Every row belongs to one group in each of 4 separate groupings. Each group adds its own fixed numbers to the row, and there is some noise. The rows also spread widely along 13 directions, which tell nothing about the answers.
In the rows, 128 means zero.
Some rows, each with its group in each grouping after it:
[ 82  90 138 141 146 125 108 148 120 148 141 103 135 140 101  99 134 123
 120 146 142 112 156 117  62 109  87 159 115 103 163 106 136 166 135 111
 147 135 113 157 163  93 104] : k_290 B k_192 k_414
[124 162 155 109 125 120 170 104 138  96 119 140 158 168 170 104 142 169
 157 128 129 159 105 102 143 147 165 101 112 141 100  91 145  87 113 127
 109 147  79 173  66 135 117] : k_290 E k_536 k_791
[ 93 144 114  94 114 151 136 131 119 165 134 129  84 146 110  89 109 162
 160 101 115 108 141 159 121 148 131 112  97 159 122 106 126 103  81 139
  98 158 100 105 152 101 127] : k_696 X k_347 k_791
[118 137 156 132 147 101 150  83 169 122 115 119  74 161 164 124 108  78
 103 158 133 203 108  19  83 145 104 167  99 129 121 102 110 133 102 140
 107 149 127 152  48 115 151] : k_12 S k_510 k_449
[120  96 165 126 187  91 166 147 147  94  79  98 105 110 155 109 130  86
 166 116 179 119 169  82 121 129 150 167  87  80 124 139 111 168 153 102
 133 103 108 159 104 110 105] : k_12 B k_536 k_414
[ 99  84  94 105 168 109 150 169  80 117  97 131  84 109 160 130 150 117
 202  48 101  80 175 122 108 118 178 165 173 103 114 112 126 128 130 159
 138 153 141 112  99  82 123] : k_696 X k_510 k_455
[128 129 141  91 104  61 150 106 112 127 111 107  74 148  92  69  73 120
 137  89 125 164 168 134  79 135 156 127 169 187 100  91  74 148 128 129
 122 129 167 116 107 134 192] : k_696 E k_192 k_455
[115 137 114 125 128 121 171 125 186  59  85 102  84 114 145 103 114 140
 218  77 166  91 124 128 209 104 127 179  50 157  91 150  80 147  44 102
 100 173 125 134 108 172 128] : k_12 S k_347 k_449
[117 114 129  97 158 107 144 138 121 133  88 106  60 126 123  84 107 106
 156  85 137 123 166 120  97 146 160 129 119 130 105 123 115 147 129 129
 129 143 135 113 120 102 133] : k_696 X k_510 k_414
[147 164 161  90 140 142 138 125 121 138  91 133 158 146 137  68 130 183
 167 119 152  97 133 164 126 140 206  64 120 131  88 120 131 124 150  97
 157 127  77 151 128 130 106] : k_696 E k_536 k_449
[144 168 135  63 141 123 219 130 102 156  92 155  89 117 164 146 100  84
 154  83 149 147 178 126 169 211 199  98 106 147  73 172  94 100 104 126
  91  83 112  79 147  96 141] : k_12 S k_536 k_791
[148 175 132 140 117 161 156  87 180 102 123 133 110 130 141 103 131 148
 130 141 128 153 115 110 169 158 130  62 107 156  83 110 127  99 115 139
 117 131 107 158  65 115 140] : k_696 X k_347 k_791
[ 71 133 134  98 103 127 197 145 146 109 127 153 138 129 145  90 112 153
 171 109 158  82 150 136 162 135 127 168  81 136 147 117  97 130  70 108
 104 163  92 106 162 112 147] : k_12 E k_192 k_455
[100 140  89 119  83 173 176 126 125 120 157 142  98 126 125 120 134 141
 147 114 100 121 152 142 171 166 106  84 141 177 106 124 115  75  64 160
  99 152 130 110 126  74 166] : k_696 S k_347 k_414
[113 151  79 141 106 129 146 122 135 126 119 134  92 103  80 141  99 160
 152  64 114 107 154 151 150 113 135 166 107 150 125 119 105 132  85 135
  84 145 156  94 133 146 131] : k_12 X k_510 k_449
[128 193 134 130  90 146 156  90 169 117 118 137 124 141 117  93 114 200
 140 129 131 153 120 139 154 146 140  86  95 166  96  84 126  88 106 124
  80 138  89 150  81 160 139] : k_696 B k_510 k_449
[104 125 134 106 106 105 205 155 114  80 112 104 126 144 142 109 128 132
 171  99 137 143 164 134 159 148 141 118 112 135 112 130 132  90 100 124
  85 133 104 148 121 120 137] : k_696 E k_510 k_414
[114 106  93 137 134 136 132 155 101 117 128  73  83 117 120 163 147 108
 204 103 125 120 167 163 166 143 123 133 125 131  69 142 128  93  95 145
 108 114 110 163 140 105 106] : k_290 X k_510 k_414
[102 125 130 114 127 103 175 146 109 109 102 114 129 139 105 111 111 139
 131  76 130 141 158 112 114 126 132 155  78 131 153 139 144 136  93 102
  83 152 138 118 143 145  99] : k_290 S k_536 k_414
[101 109 174 128 124  77 195 123 162  97 129  93  89 148 157 125 105  60
 170 177 178 177 160  91 159 164 101 149  88 130 109 124  66 110 101 111
  88  85  85 177 113 109 156] : k_12 S k_347 k_414
[125 143 118 113 134 130 152 122 111 123 128 192 191 145 140 104 142 180
 121  88 106  92 122 114  96 107 187 128 169 124 144  91 128 150 149 127
 168 156 142 116 110 111 128] : k_12 E k_192 k_791
[157 213 105 136 141 139 160 118 147 155  98 170 224 144 136 206 110 129
 119  92 151 130 113 112 154 124 181 200  81  99 144 178  97 182 121  83
 131 112 142 109 203 191  73] : k_12 E k_510 k_449
[102  69 113 149 137 105 146 150 145  52 114  92  90 108 122  78 140 122
 164  97 130  91 160 125 130  82 106 134 161 130 121 105 114 158 124 127
 155 165 157 162  74  98 156] : k_696 X k_510 k_449
[123 162 110 150 101 109 169 105 152 120 139 155 166 133 116 171 110 132
 143 115 137 138 136 123 167 121 135 180 121 148 126 117  65 146 100 111
 109 112 140 132 140 166 135] : k_12 S k_192 k_455
[ 89 134 127 121 109 136 133 120 141 122 129 100 112 158 109  86 118 163
 142 115 130 130 112 125 111 112  98 155  73 147 134 110 146 130  66 110
 105 189 118 133 137 134 119] : k_12 X k_510 k_455
[139 125 115 111 147 108 146 143  93 128 110 102 126 133 130 154 131  99
 175  83 139 134 160 140 125 135 165 149 143 129  86 153 102 141 126 118
 134  99 140 144 154 122 118] : k_12 B k_192 k_414
[154 118 127 137 126  89 145 118 109  96 112  84 101 135 106 130 129 103
 143 109 117 179 160 114 116 135 144 105 162 149  75 120 113 120 143 132
 121 100 154 175  77 133 140] : k_696 S k_192 k_414
[139 116 112 128 151 177 146 144 124 103 105 110 101  87 128 112 162 127
 141 106 131  88 159 122 155 146 130  81 110 110  85 165 170 115 120 137
 145 132 122 133 106  70 112] : k_12 E k_536 k_791
[140 176 128 142 152 180 129  93 181 137 129 156 183 154 142 110 128 124
  63 148 144 136  89  77 103 134 123 114 107 125 143 139 132 191 129  97
 191 168 149 131 147 110 110] : k_290 X k_510 k_414
[ 76  98 117  78 154 142 130 143 109 180 121 115  40 135 116  71  99  92
 118  97 117 111 160 101  57 156 111 143 107 139 154 128 124 156  82 146
 132 183 145  68 163  44 147] : k_696 X k_536 k_414
[ 97  90 152 141 125 126 147 136 111 114 150  87 108 144 144 135 153  97
 134 176 122 160 147  87 109 146  85 119 130 106 121 110 152  84 115 146
 108 112  86 191  91  62 135] : k_12 E k_536 k_449
[ 79 131  79 132 135 149 118 139 115 168 148 192 163 130 132 141 142 182
 161  91 105  56 131 137  98  91 154 195 158 110 168  78 104 148 117 139
 146 163 126  98 151 101 114] : k_12 B k_510 k_449

New rows. What belongs after each?
[ 87 128 134 140 126 138 164 123 156 114 139 145 124 125 139 109 127 128
 114 146 129 131 143  68 115 144 102 147 103 112 156  94 132 128 111 145
 109 150 103 135 101  90 136] : k_290 E k_192 k_414
[117 131 103 136 128 150 165 146 140 122 136 118 154 127 135 152 136  88
 122 131 145 118 152 121 159 141 100 141 120 122 129 167 110 147 103 117
 142 126 134 133 177  98 128] : k_696 E k_510 k_791
[118 150  77 171 151 170  96  98 146 173 149 162 114 119 152 216 158 119
 170 135  95 110 110  79 136 130 126 194 130 107 108 106  97 120 101 177
 135 129 117 132 100 107 102] : k_12 S k_347 k_455
[131 174 118 122 109 126 123  99 156 146 104  77  60 133  88 123  86 138
 170 106 154 158 135 151 150 142 117 153  56 172  73 134  97 118  68 113
  72 126 114 131 140 173 125] : k_12 B k_510 k_449
[103 121 154 138 142 130 163 126 169  94 125 129 159 141 175 105 148 120
 160 157 171 111 124 102 145 121 114 149 107 111 128 122 102 153 119  96
 155 129  95 173 122 104 127] : k_12 B k_347 k_455
[159 146 105 129 145 122 132 109 162 134  94  90  80  97 102 139  91  62
 149 100 161 122 168 129 155 145 132 159 118 156  79 177  49 196 112 115
 157 105 178 105 166 134 150] : k_696 E k_536 k_455
[161 182 169  86 138 118 191 121 108 146  73 150 123 135 131  95 105 142
 122 104 142 163 169 122 117 191 211  50 106 126  96 135 138 101 165 111
 100  84 103 114 114 124 116] : k_696 S k_347 k_414
[106  93  97 168 114 133 119 146 108  87 147  79 136 141 116 148 174 144
 169 115  99 126 134 139 136  93  95 136 153 124 109 108 157 102 107 140
 126 149 128 194 101 117 108] : k_696 X k_510 k_455
[123 143  96 164 117 152 101 117 148 135 143 106 161 145  93 144 133 138
 127 121 123 118 117 138 127  97  93 155 116 137 139 134 115 168 100 108
 150 147 153 149 174 142 104] : k_696 X k_347 k_455
[156 179  92 158 147 197 117  91 187 144 129 143 111 100 147 163 134 107
 151 149 145 108 118 127 186 158 134 107 130 143  59 143  82 148 113 137
 169 120 119 139 125 105 130] : k_290 X k_510 k_449
[118 133 148 107 135 100 181 132 115 126 110 107 122 158 161 147 120  80
 151 122 150 168 144  97 131 154 135 157 103 125 107 150 111 120 100 107
 109 115 115 143 138 125 124] : k_12 S k_510 k_455
[154 202 106 136 130 203 168  90 163 152 120 135  98 105 147 179 120  76
  79 132 125 186 127  66 164 209 105 100  72 140  84 180 143 120  81 149
 101 122 130 109 128 100 127] : k_290 X k_192 k_455
[124 163 107 163 107 189 136  91 181 144 156 112  84 117 110 156 125  93
  93 181 129 163 127  81 153 179  61 118  86 141 101 140 124 105  80 158
 105 129 118 133 122  81 147] : k_12 E k_510 k_414
[117 114 129 133 143 139 155 153 127  95 109 103 123 123 144 122 154 122
 169 118 132 112 156 113 143 136 130 119 110 101 113 139 145 113 122 134
 125 129 107 160 113  96 109] : k_696 E k_347 k_414
[138 156 111 104 125 119 124  99 115 158 116 128  97 161 109 112 101 130
 116  92  98 164 131 105  70 145 158 131 152 160 112 104 117 133 120 151
 131 155 166 103 111 121 148] : k_696 E k_510 k_414
[124 139 109 106 157 148 147 126 121 133  99 173 116 126 163 105 136 139
 138  75 100  94 131  88  97 124 172 128 155 125 131 117 124 148 125 146
 158 172 155  95  90  89 135] : k_696 S k_347 k_449
[ 65 117 100 109 123 167 132 145 130 138 150 145 133 158 134  86 137 165
 153 104 109  78 115 131 110 114 108 148 109 136 170 105 134 136  64 133
 136 210 120 110 163  81 121] : k_696 X k_347 k_414
[ 83  87 109 132 148 125 147 174 125 125 113 113 102  94 102 118 124 110
 155  98 148  71 183 132 134 114  96 180  86 110 148 145 117 165  99 113
 120 139 122 116 170 109 102] : k_290 S k_192 k_791
[132 109 135  98 174 131 120 150 103 137  90 109 104 125 139  77 148 133
 166  98 141  90 163 145  92 130 169  97 148 115  89 124 141 139 164 120
 174 130 112 144 118  88 108] : k_696 B k_510 k_791
[153 142 134 125 160 179 125 108 156 110 122 102 179 177 169 108 153  73
  65 147 133 159  80  50  81 129  96 107 127 124 129 186 151 195 112 103
 218 185 178 156 146  82 123] : k_696 E k_347 k_414
[105 154 151 106 148 139 117  94 141 180 134 147 101 177 151  96 112 127
 109 151 115 162 103  69  54 159 138 123 114 125 143  81 127 126 121 148
 132 157 102 128 108  85 128] : k_696 X k_347 k_414
[121 152 137 102 116 140 162 129 128 127 112 132 159 152 125  82 121 145
 110 113 137 125 139 127 110 138 140 107 119 139 131 136 139 144 120 102
 145 158 132 118 154 119 132] : k_696 E k_510 k_455
[166 138 134 181 130 187 108  96 196  95 114  83 108  93  81  85 141 121
  80 175 155 127 136 109 147 127  72  52 102 142  85 156 137 163 133 103
 168 126 142 175  92 110 127] : k_696 S k_536 k_449
[167 174 109 140 147 162  96 100 144 163  92  94  75 111  83 127 118 131
 118 108 129 151 144 122 106 154 136 104  94 135  76 143 144 136 135 136
 121 118 140 127 117 137  99] : k_696 B k_510 k_414
[ 87 155 138  74 103 121 189 125 100 132 143 170 180 201 193 104 136 165
 165 111 113 140 105 122 115 147 175 131 158 151 132  86 119  89  91 132
 128 177  93 131 126 106 152] : k_696 E k_510 k_455
[ 99 108 111 190 104 107  99 124 141 110 154 103 128 127  56 133 130 184
 163 133 114 115 150 154 123  80 101 162 116 118 148  67 121 117 129 128
  95 112 116 180 110 146 100] : k_12 X k_347 k_414
[145 138 135 128 156  89 164 124 130 112  93 145 158 138 132 135 119 115
 126  94 144 138 146  92 107 117 180 161 131 108 131 130 105 169 157  98
 144 115 155 132 117 146 109] : k_12 S k_510 k_414
[134 131 128 123 145 129 167 141 126  95  98 108 145 135 139 129 138 111
 128 101 140 136 143  95 125 131 140 142 103 103 121 161 150 141 121 110
 132 139 139 141 129 117 108] : k_12 E k_510 k_414
[ 93 153 140 113 135 156 127 138 113 165 119 126 130 151 151 134 146 177
 189 130 131 113 120 134 123 140 144 143  63 102 120 107 159  78  96 126
  86 128  42 157 136 120  75] : k_12 B k_347 k_449
[106 127  98 117 116 142 144 134 127 110 135 104 133 149 123 120 122 112
 141  91 123 122 130 127 129 121 101 155 119 158 129 159 113 156  67 118
 139 174 166 118 175 111 134] : k_290 E k_347 k_414
[154 113 104 145 176 145 104 149 133 142  86 116 108  66  92 122 125 102
 149 105 160  45 190 152 123 110 158 136 146  95  94 165  94 200 177 109
 197  94 156 111 166  95 113] : k_12 E k_510 k_449
[107  88 133 138 140  84 125 153  87 129 130 117 145 152 125 128 147 134
 166 128 117 118 162 137  85  98 152 139 188 108 128  83 113 123 164 125
 147 109 114 180 109 112 118] : k_696 S k_510 k_449
[125 136 137 134 158 127 120 141 103 165 103 102 117 136 109 153 132 128
 149 122 137 139 153 120 100 142 154 142  81  81 119 128 160 117 145 118
 103  96  90 152 145 125  65] : k_12 X k_510 k_414
